All groups share one centre, and each spreads out both ways along 12 directions, with some noise.
In the rows, zero is written as 128.
Some rows, each with its group after it:
[172  93 168  84 144 105 142  97 126 162 152  97 124 176  70 130 130  94
  54]	(1)
[140 100 115 129 131  98 145 172  95 147 104 190 162 147 110 154 196 104
  80]	(6)
[ 97  88 190  66 132  83 125 115 142 139 132 180 183 168 164 140 134 105
   4]	(2)
[126 160 134  85 198 131 121 138 158 121  74 136 113  81 133 175  72 149
 165]	(1)
[162 124 115 146 132 106 124 126 118 140 113 164 104 126  98 116 157 161
 127]	(5)
[148 167 118 147 152 152 146 204 168 121 166 162 158 123 124 145 141 107
 168]	(5)
[164  99 170 102 134 143 165  94 141 106 118 125 108 114 160 197 103 130
 100]	(5)
[142 160 128 157 135 141 118 140 129 113 161 136 166 106 171 165 137 133
 183]	(1)
[103  67 112 119 110  86 173 142  95 131 148 121 111 131 113 149 140 101
  99]	(1)
[199 171  79 138 145 180  89 142 148 123 110 157 118 108  61 164  68 125
 110]	(3)
[145 153 153  90  98 126 117  98 116 135 158 163 181 158 123 150 152 147
 127]	(2)
[106 171 154  99 157  59 131 130 110 134 132 122 162 145 134 128 134 122
  89]	(6)
[189 141 118 163  95 134 134 114  94 127 113 122 134  96 134 158 132  95
 130]	(3)
[ 92 156 150  68 126 109 144 124  97 157  98 102 117 128 127 151 109 114
 124]	(2)
[155 124 105 181  30 181  96 178 132 162 134 113 149  82 183 124  90 148
 157]	(0)
[115 104 121 146 181 134 125 199 189 103 182  83 161 132 154 154  75 147
 101]	(2)
[ 88 181 110 140 161 161 132 146  70 139 136  67 115 147 120 171 131  84
 156]	(3)
[128  84 162 115 132 108 118  86 111 162 126 124 125 143 138 113 155 111
 105]	(4)
[147  65 126 144 161 126  84 139 124 141 107 137 188 145 142 142 149 116
  65]	(4)
[114 137 124 137 171 137  61 116 136 168  89 114 115 107 126  84 106 117
 149]	(6)
[ 74 162 113 124 135 107 113 160 110 134 142 132 147 144 135 123 130 133
 118]	(5)
[ 78 193 153  94  85  75  63 122 114 181 217 183 180 154 153 111  89 130
  57]	(1)
[102  88 107 135 173 129  92  86 142 117 130  91  77 119 112 118  72 149
 113]	(5)
[108  98 113 146 102 166 153 148 141  90 137 123 108 104 176 179  80 123
  96]	(5)
[113 133  98 131 107 135 101 120  93 140  86 151 126 114 116 120 123  99
 111]	(5)
[131 103 103 176 208  89 166 185 157  40 105  55 140 137 151 160 118 188
  74]	(0)
[156 144 145  90 119 106 123 133 137 136 146 140 168 126 129 165 102 159
 118]	(2)
[135 106 115 152 162 156 135 125 142  85 138 186 135 137 128 162 144  81
  81]	(4)
[100 135 122 115 126 163 122 135 119 151 122 152 143 109 124 123 139  41
 178]	(0)
[ 54 154 104 113 175 148  65 129 124 149 137 100 120 138 109 113  75 107
 125]	(3)
[132  76 105 161 119 145 130  95 107  95  93  99 122 119 135 126 138  99
 113]	(2)
[121  88 104 134 111 148 112 147 145 136 188 152 133 117 129 151  98 133
 145]	(4)
[122 146 127 126 108 118 153 171 163  94  76 139 113 125 149 117  99 182
  64]	(2)
[114 133 147 164 173 110 109  94 136  95  97 150 149 159 160  68 200 148
 116]	(3)
[126 120 128 130 143 148 142 111 107 141 147 137  74 136 105 160 120  74
  92]	(3)
[166 141 143 132 142 146 150 134 115 152  84  73 107 125 107 118 142  86
 136]	(6)
[123 157 150 121 143 120 147 124 132 102 172 129 176 138 156 158 135  86
 125]	(0)
[159 171 102 123 121 111 155 140 122  98  82 147 116 105  94 136 115 121
 116]	(6)
[110 120 122 130 118 128 142 123 130 119 119 172  99  98 146 136 118 107
 126]	(2)
[ 81 133  81 106 146 122 162 192 103 107  98  71 167 128  99 150 124  88
 152]	(1)
[154 114 104 150 113 129 103 120  86 163 116 159 100 104 118 164 127 142
 123]	(3)
[108  71 160 115 147  46 183 121 156  91  94 183 113 103 171 108 155 119
  77]	(4)
[100 111 134 107 132 128  84  14 162  64 115 190 174  96 154  76 124 100
 182]	(2)
[105 148  84 160 174 164 104 145 139  99 164 125 113 164  87 129 109 116
  98]	(3)
[ 98  90 107 163 147 160 126 106 153  82 102 126  91 103 156 116 120 136
 152]	(1)
[191 127 112 124 100 195 118 146 124 132  87  93 177 143  97 141 142 131
 152]	(0)
[130 148 106 134 145 141  90 114 121 102 120 107 162 125 133 148 101 147
 136]	(6)
[114  91 101 166 144 119 121 107 130 103 115 152 109 106 128  93 145  88
 137]	(0)
[140 122 131 143  95 139 134 120 122 127 144 133 151 124 137 113 147  77
 135]	(0)
[137 179 161 115  92 119 130 155 107 137 127 133 227 142 177 143 169 112
 134]	(5)
[128  88 109 141  61 173 126 116 110 109 152 142 169 164 133 132 172 138
 132]	(6)
[136 111 111 147 148 107 107 114 148  92 125 103 119 148 113 105  98 177
  62]	(6)
[139 169 128 134 186 138 108 118 122 121 115 103 149 136 117 142 138 120
 157]	(1)
[171 105 168 130 165 154  94  73 127 125  73  69 154 175 134 114 164 177
 105]	(3)
[176  88 155 127 108 144 177  99 151  99 133 138 111 121 139 153 131  95
 102]	(3)
[128 141 113 127 152 117  72 127 122 146 119 163 159 103 133 145 103 117
 115]	(6)
[139 189  80 128 120  58 100 182  98 124 146 128 217 126 104 144 110 151
 107]	(3)
[145  92 137 143 142 134 141  88 127 108 104 112 121 117 135 119 144  74
 121]	(4)
[ 88 136 104 140 153 112 110 173 127 125 115 164 170 118 144 117 152 124
 148]	(6)
[129  98 123 152 118 151 132 130 146 111 182 172 124 130 145 149 133 120
 118]	(2)
[128 125 132 129 141  98 130 131 153 100 146 178 158 125 141 122 139 123
 111]	(4)
[127 157 109 125 136 144 140 153  92 131 107 151 106 161  98 172 150 156
  96]	(4)
[111 154 114 127 110 108 124 217 141 169 163 118 158 146 114  97 137 172
 157]	(5)
[180 150 138 121  92 161 106  85 111 155 144 206 106 150  98 151 149 160
 110]	(2)
[131 100 125  98 141  21 160 101 160  99 144 189 130  99  84  74 128  84
 112]	(4)
[164 112  93 156 113 176 131 133 132  85 113  96 132 146 107 143 123 154
 114]	(6)
[165 106  87 145 123 126 100 148 125 163 101 121 100 130  58  82 132 166
 139]	(5)
[134 144 150 104 159 150 104  63 120 153 101  79  70 139  87 107  85  96
 101]	(1)
[150 110 118 131 173  60 112 144 160 110 123 177 149  98 139 141 122 206
 128]	(3)
[151  79 144 102 184  91 135 119 163 103 168 122 137 133 123 186  91 177
  89]	(1)
[107 126 130 125 112 106 132 134 122 133 156 103 133 122 148 129 117 145
 140]	(2)
[148  84 129 135  73 177  87 161 148 196 178 123 116 134 124 132  75 141
  89]	(5)
[106  69 113 155 107 117 149 109 116  82 179 177 146 122 172 171 156 128
 126]	(6)
[130 144 156 103 132 107 126  93 102 173 162 123  94 125 112 141 112  80
 114]	(1)
[ 85 169  78 129 105 138 143  86  55  94 121 180 100 144  88 151 171 114
 151]	(5)
[172  42 132 165 122 121  92  83 135 110 121  89 142 138 150 116 127 191
  78]	(1)
[102 109 120  56 179 186 149 118 157  93 122 110 111 144  88 199  84 152
 162]	(0)
[139 113 145 122 119 108 154  94 138  91 163 133 131 142 131 134 130 130
 101]	(0)
[ 84 128 118 100 154 131 110 145 142 103  58 157 142 142 142 133 123 195
  96]	(1)
[131  72 139 125 152 100 150 108 154 115 146 174 116 120 121 111 152  98
 127]	(5)
[122  75 112 151 153  95 116 112 136 104 159 120 141 133 127 115 128 127
  99]	(1)
[108 134 143 128 156 122 124  95 113 153 133 169  73 115 132 133 141 113
 142]	(6)
[ 75 102 125 139 171  91 159 124 128  76 162 101 119 167 142 135 140 135
  78]	(0)
[120 187 115 152 148 184  51 156 108 143 138  97 211 146 158 159 121 125
 144]	(4)
[114 101 102 116  69 134 136 186 143 174 114 166  99  77 123 113  89 110
 150]	(5)
[ 98 125 136 100 123  82 157 142  91 160 156 150 125 128 125 157 146  88
 122]	(1)
[ 66 159 129 123 101 150 137 121 131  94  90 137 137 103 180 106 116  91
 147]	(2)
[116 135  62 142 147 142  80  98  94 118 165 100 117 152  42 122  88  96
 100]	(4)
[135 130 105 142 142 137 115 102 117 115 126 148 120 101 118 136 129 107
 171]	(2)
[149 127 134 120  68 169 117 107  99 157 123 154 130 135 121 140 134  93
 109]	(3)
[122  77 132 137 131 126 122 103 138 116 142 122 118 128 143 123 123 126
 109]	(4)
[129 124 129 136 115 145 147 127  97 127 116 109 132 142 130 144 159  97
 126]	(4)
[102 239  73 219 192  77 116 114 113  15 150 143 146 123 158 115 147 167
 143]	(0)
[ 88 119 113 129 116 125 143 111 123 107 137  86  72 131 126 120  87 146
 112]	(0)
[ 84 163 108 132 143 122 104 156 121 135 172 140 148 121 139 144 106 114
 144]	(3)
[102 123 124 130 135 145 135 133 133 110 151 144 171 134 136 121 161  67
 167]	(0)
[148 131 145 112 137 126 105 112 197  91  69 181 172  97 160  84 123 165
 152]	(3)
[  8  56  97 104 119 107 137 146 156  70 171 184 163 167 153 115 147 190
 122]	(6)
[122 112 119 106 166 141 142  88 103 130 147 190  65 165  54 164 144  70
  64]	(4)
[164 139 127 171 143 147  59 110 146 143 136 151 132  83 161 128  91 122
 130]	(5)
[113 146 102 133 116 148 135 137 136  93 143 156 138 113 139 155 114 133
 154]	(6)
[ 95 143 142 139 170 110 150 126 123  87 180 100 113 146 171 202  90 141
  60]	(0)
[ 69 163 124 138 114 104 164 114  83 102 136 127  98 156 140 125 156 115
  95]	(4)
[ 87 140 124 114 144 144 166 138 118 114  96 150  76 163  97 126 156 123
  96]	(2)
[131 153 141 138  77 149 133  94 108 121 181 131 124 134 153 152 114 102
 108]	(0)

New rows, each followed by its group:
[127 117 147  97 166 138  87 129 143 170 131 150 145 116 130 153 105 118
 138]	(4)
[118 132 119 131 129 117 113 126 116 138 140 128 126 143 110 116 137 150
 129]	(5)
[140 116 148 152 153 162  88  94 156 119 199 105 120 136 161 160  82 158
 114]	(5)
[ 62  90 101 151 145  94  89 112  97 112 167 107 162 157 134 109 123  79
  47]	(4)
[112 120 136 133  92 133 123  95 113 135 170 186 110 158 129 119 162 140
 110]	(6)
[ 78 112  98 153  89 189 123  97  81 132 155 135  74 144 122 138 132  83
 124]	(0)
[182  97 105  96  73 147 192 160 123 130  64  75 100 124  63 128 139 174
 182]	(5)
[100  17 124 137  90 135 171 171 165 106 178 141 158 125 167 136 138  94
 111]	(6)
[ 66  95 144  99 150 123 126 110 148 100 127 109 157 110 177 140  83  67
 108]	(5)
[102 110 107 122 151 107  90 133 102 150 155 106 131 155 107 145 109 156
  91]	(3)
[148 173 160 125 108 169 103  88 114 148 107 170 103 148 144 138 141 166
 105]	(1)
[139 118 149  84 166 142 131 111 141 126  81 124 111 152  90 136 121 136
  93]	(3)
[110 187 131  97  89 154 115 151 140 122 150 160 202 160 125 116 128  97
 112]	(3)
[175 130  82 156  74 118  91 117 125 113  50 224 137  97 105  77 146 145
 102]	(3)
[101 131 100 122  92  96 149 129  84 133 108 192 116 128 103 113 179 110
 133]	(5)
[137 184 144  92 176 164 125 130 166 110 139 122 133 139 110 163  84 129
 136]	(1)
[111 110 150 113 140  91 175  70 110  62 123 153 176 142 148 131 204  80
 145]	(5)
[181 115 143 172 150  91 168 108  96 113 115 160  99 112 148 162 196 133
 124]	(3)
[158 133 111 143 147 170 117 101 148  64 173 214 151 139 138 211 138 193
 140]	(0)
[114 130 104 163 155 148 121 136 113  99 131 121 149 142 138 143 151 106
 124]	(0)
[156 151 163  48 148 122 199 124 139 104 123  84  96 148  92 210  72 151
  83]	(0)
[148 126 108 122  73 184  85  73 112 153 102 172  94 137  80  96 127 135
 135]	(6)
[141 118 119 102 170 112 102 115 160 110 139 139 142 146  84 129  97 152
  92]	(4)
[ 93 115  96 134  88 137 154 146  98 115 135 148 117 144 114 134 146 107
 110]	(3)
[117 142 133 104 156 107 159 134 112 103  94 117 124 141 124 163 133 144
 100]	(5)
[ 89  80 103  58 139 208  94 113 139 122 119 127 149 134 101 198  68 144
 156]	(6)
[173 104 154 149 152  75 168 109 125 123 149 177 100  95 157 169 152 115
 113]	(3)
[191  74 129 139  60 112 139  80  76 134 114 186 133 123 123 157 177 122
  77]	(2)
[115  96 125 160  68 113 125  97 158 125 172 198  80  97 153  66 114 115
 116]	(6)
[ 79  70 144 112 116  37 161 180 145 114 181 156 200 152 167 116 153 113
  48]	(6)
[ 90 140 102 149 102 161 103 125 102 147 156 179 103 134 120 120 129  80
 112]	(3)
[ 92  87 127 155 148 151 159 160 154  98 139  61 129 154 153 105 152 134
 151]	(6)
[122 104 104 128 130 124 194 162 133  91 145 145  94 120 111 179 122 119
 123]	(3)
[111 177 115 153  75 211 131 118  93 118  89 113  97 135 145 132 140 126
 155]	(1)
[ 74  57 133 143  94 176 195 167 167 115 205 179  81 134 163 141 155 105
 158]	(6)
[154 141  85 186 131 155  94 130 120 123 170 144 115 114 115 146 104 105
 113]	(3)
[144  95 122 125 136 110 128 157 158 142 103 189 120  76 141 134 116 128
 139]	(0)
[102 125 127 125 150 133 118 141 133 138 142 152 135 111 148 147 119 107
 140]	(6)
[150 112 153 103 117 171 123 117 135 139 148 124 173 142 133 154 128  72
 118]	(5)
[ 84 163 123 120 133 118 151 154 143  87 127 176 155 133 149 123 148 118
 136]	(2)
[104 193  97 156 150  83 100 156  85 111 165  52 203 147 127 126 120 103
 116]	(3)
[ 75  68 151  80  86 127 118 109 163 120 138  98 167 106 186 111  80 139
 149]	(3)
[ 44 157 118 102 122  51 166 161 130  80 175 109 192 152 136  97 124  69
  90]	(3)
[108 183 128  80 118 157 124 103 116 145 117 132 114 114  97 130  99  84
 178]	(0)
[139 120  92 201 178 114 110 186 147  72 111 100 176 120 173 141 134 184
 114]	(0)
[150 142 140 136  92 111  80  77 106 134  80 202 154 123 151 100 151 130
  72]	(2)
[135 146 114  87 124 183 111 155 144 133 150 150 133 188  71 171  95 173
  68]	(6)
[139 145 127 196 197 121 105 101 156  98 147 180  96  97 157 110 138 106
 135]	(3)
[151 163 114 117 142 161 119 110 103 105 131 168 146 172  94 191 154 175
 114]	(0)
[150 117 163 102 141 140 122 148 149 166 151 118 126 144 133 165  95 148
  84]	(5)
[134 138 171  75 124  97 146 120 132 132 109 123 173 121 150 145 123 123
 129]	(3)
[150 169 131 160 102 103 185 196  84 135 117 121 167 156 127 129 205  64
  84]	(0)
[150 159 159  96 104 117 128 136 143 138 146 109 192 130 143 127 117 127
 141]	(0)
[106 138 132 129 154 120 149 126 139  84 149  86 140 133 145 140 111 114
 124]	(0)
[164 167 128 149 101 199 164 103  71 142 122  49  77 119 118 178 132  81
 192]	(1)
[134 105 103 150  92 178 120 128 162  99 139 109 129 108 137 114  86 126
 150]	(6)
[140 122 167  97 140 144 149 114 100 183 115 120  94 149 104 144 159  81
 120]	(6)
[121 147 162  94 165 129 161  92 140 103 168 141 109 123 143 190 117 136
 165]	(5)
[183 107 129 139 115 155 104 111  87 148 106  97 155 160 112 163 143 122
  66]	(2)
[100  83 125 147 147 101 123 154 139 131 123 123 148 133 147  97 151 118
 109]	(6)
[114 112 134 117 158 139 155 104 124  69 114 102 150 148 136 164 137 100
 104]	(5)
[ 98 175 156 128 113 136 157  82  93 119 130 100 104 138 151 117 152  87
 155]	(4)
[ 80  91 115 144 171  87 120  92 151  77 129  63 115 124 137  71  96 142
 122]	(0)
[117 123  91 157 110 147 116 161 114 124 204 148 141 164 110 159 130 136
  96]	(3)
[ 99 201 110 124 177 103  89 124 129 120 119 165 112 125 117 125 104 167
 124]	(6)
[124 129 143  96 104 168 150 128 100 124  72  93 158 180 120 137 176 153
 130]	(3)
[108  90 137  85 120 176 109 125 160 128 127 144 141 174 114 127 119 170
  99]	(3)
[138 140  90 105 112 131 105 172 135 130 151 129 171 120 101 169  71 162
 124]	(3)
[124  76 159 134 128 186 125  78 131 149 106 185  64 125 154 133 162 130
 139]	(3)
[123 162 119 137 228 112 147  92 110  45  99 109 145 171 100 157 175 126
 106]	(5)
[106 144 136  91 128  82 157 135 131 130 123 212  97 116 118 139 135 139
 117]	(2)
[ 90  91 152  37 165 146 121 163 154 182 119 176 147 120 122 175 109 113
 153]	(0)
[ 88 158 104 142 163 125 100 144 104 142 170 117 129 142 120 146 114 112
 121]	(3)
[ 75  91 136 137 145  96 175  95 141  73 175 138  82 116 173 144 124 138
 138]	(6)
[ 93 139 122  77 169 107  85 127 143 131  56 112 151 119 114 105  89 170
 139]	(3)
[143  62 151 156 154  73  85  89 123 141 138 152 186 149 149  83 186  97
  63]	(0)
[102 157 151  73 204 113 124 122  92 146 105  97 135 176 100 177 142 145
 105]	(6)
[ 95 109 141 116 107 154 102  99 133 142 155 142 133 147 137 107 113  96
  96]	(3)
[154 157 106 115 139 112 164 169 120 104 130 101 148 112 110 191 104 129
 137]	(3)
[148 136 126 165 146 110 144  95 103 112  80 149  91 100 133 114 162  84
 121]	(3)
[103 184 122 131 135  88 118 156 121 124 189 151 185 134 142 135 125  99
 114]	(3)
[190 125 154 139 160 104 116  97 144 110  90 129 149 105 149 130 138 155
 129]	(3)
[102 133 132  86 228 103 118 124 159 118  84 137 115 118  95 125 100 108
 124]	(1)
[130  70 133 109 125 136 148 117 148 129 128 124  99 110 122 141  95  98
 112]	(6)
[146 154 144 133 127 103 166 141 152  78 152 140 184 136 149 129 152 107
 115]	(3)
[ 92  97  74 154 130 122 118 136 167  75 200 175 110 114 123 133  75 144
 108]	(4)
[ 54 123 103 140 154 160  93 127 113 145  99 123  88  95 159 132 110 145
 202]	(3)
[113  97 149 100 115 134 128  83 141  98  89 184 145 122 156 130 128  86
  77]	(2)
[147  65 133 165  63 155 100  84 142 124 138 155 134  98 185 108 124 132
 134]	(3)
[182 180 123 147 144  85  74 111 119 139  85 184 166  99 121 105 137 135
 111]	(3)
[131 182  97 141 152  86 173 176  67 100 152  63 165 175  87 175 160 110
  92]	(3)
[165  75 110 179 113  77 110 139  88 183 162  96  88  94 135 153 107 158
 101]	(2)
[ 98 147 113 123 135 121 134 145 120 123 130 154 125 125 126 135 133 129
 138]	(0)
[139 170 151 113 149  82 166 155  74 169  21  68 149 138  96  69 214  67
 150]	(6)
[118 145 117 134 130 142 148 101 110 105 126 139  74 147 106 142 133 144
 108]	(4)
[142  90 105 152  84 158 157 131 135 108 193 152 131 120 121 140 141  83
 158]	(4)
[131 140 112 135  94 137 107  93  96 122 117 125 167 127 121 105 156 113
 175]	(5)
[183 129 142 127  99 132 113 148 116 147 122 152 175 133 145 179 122 133
  58]	(2)
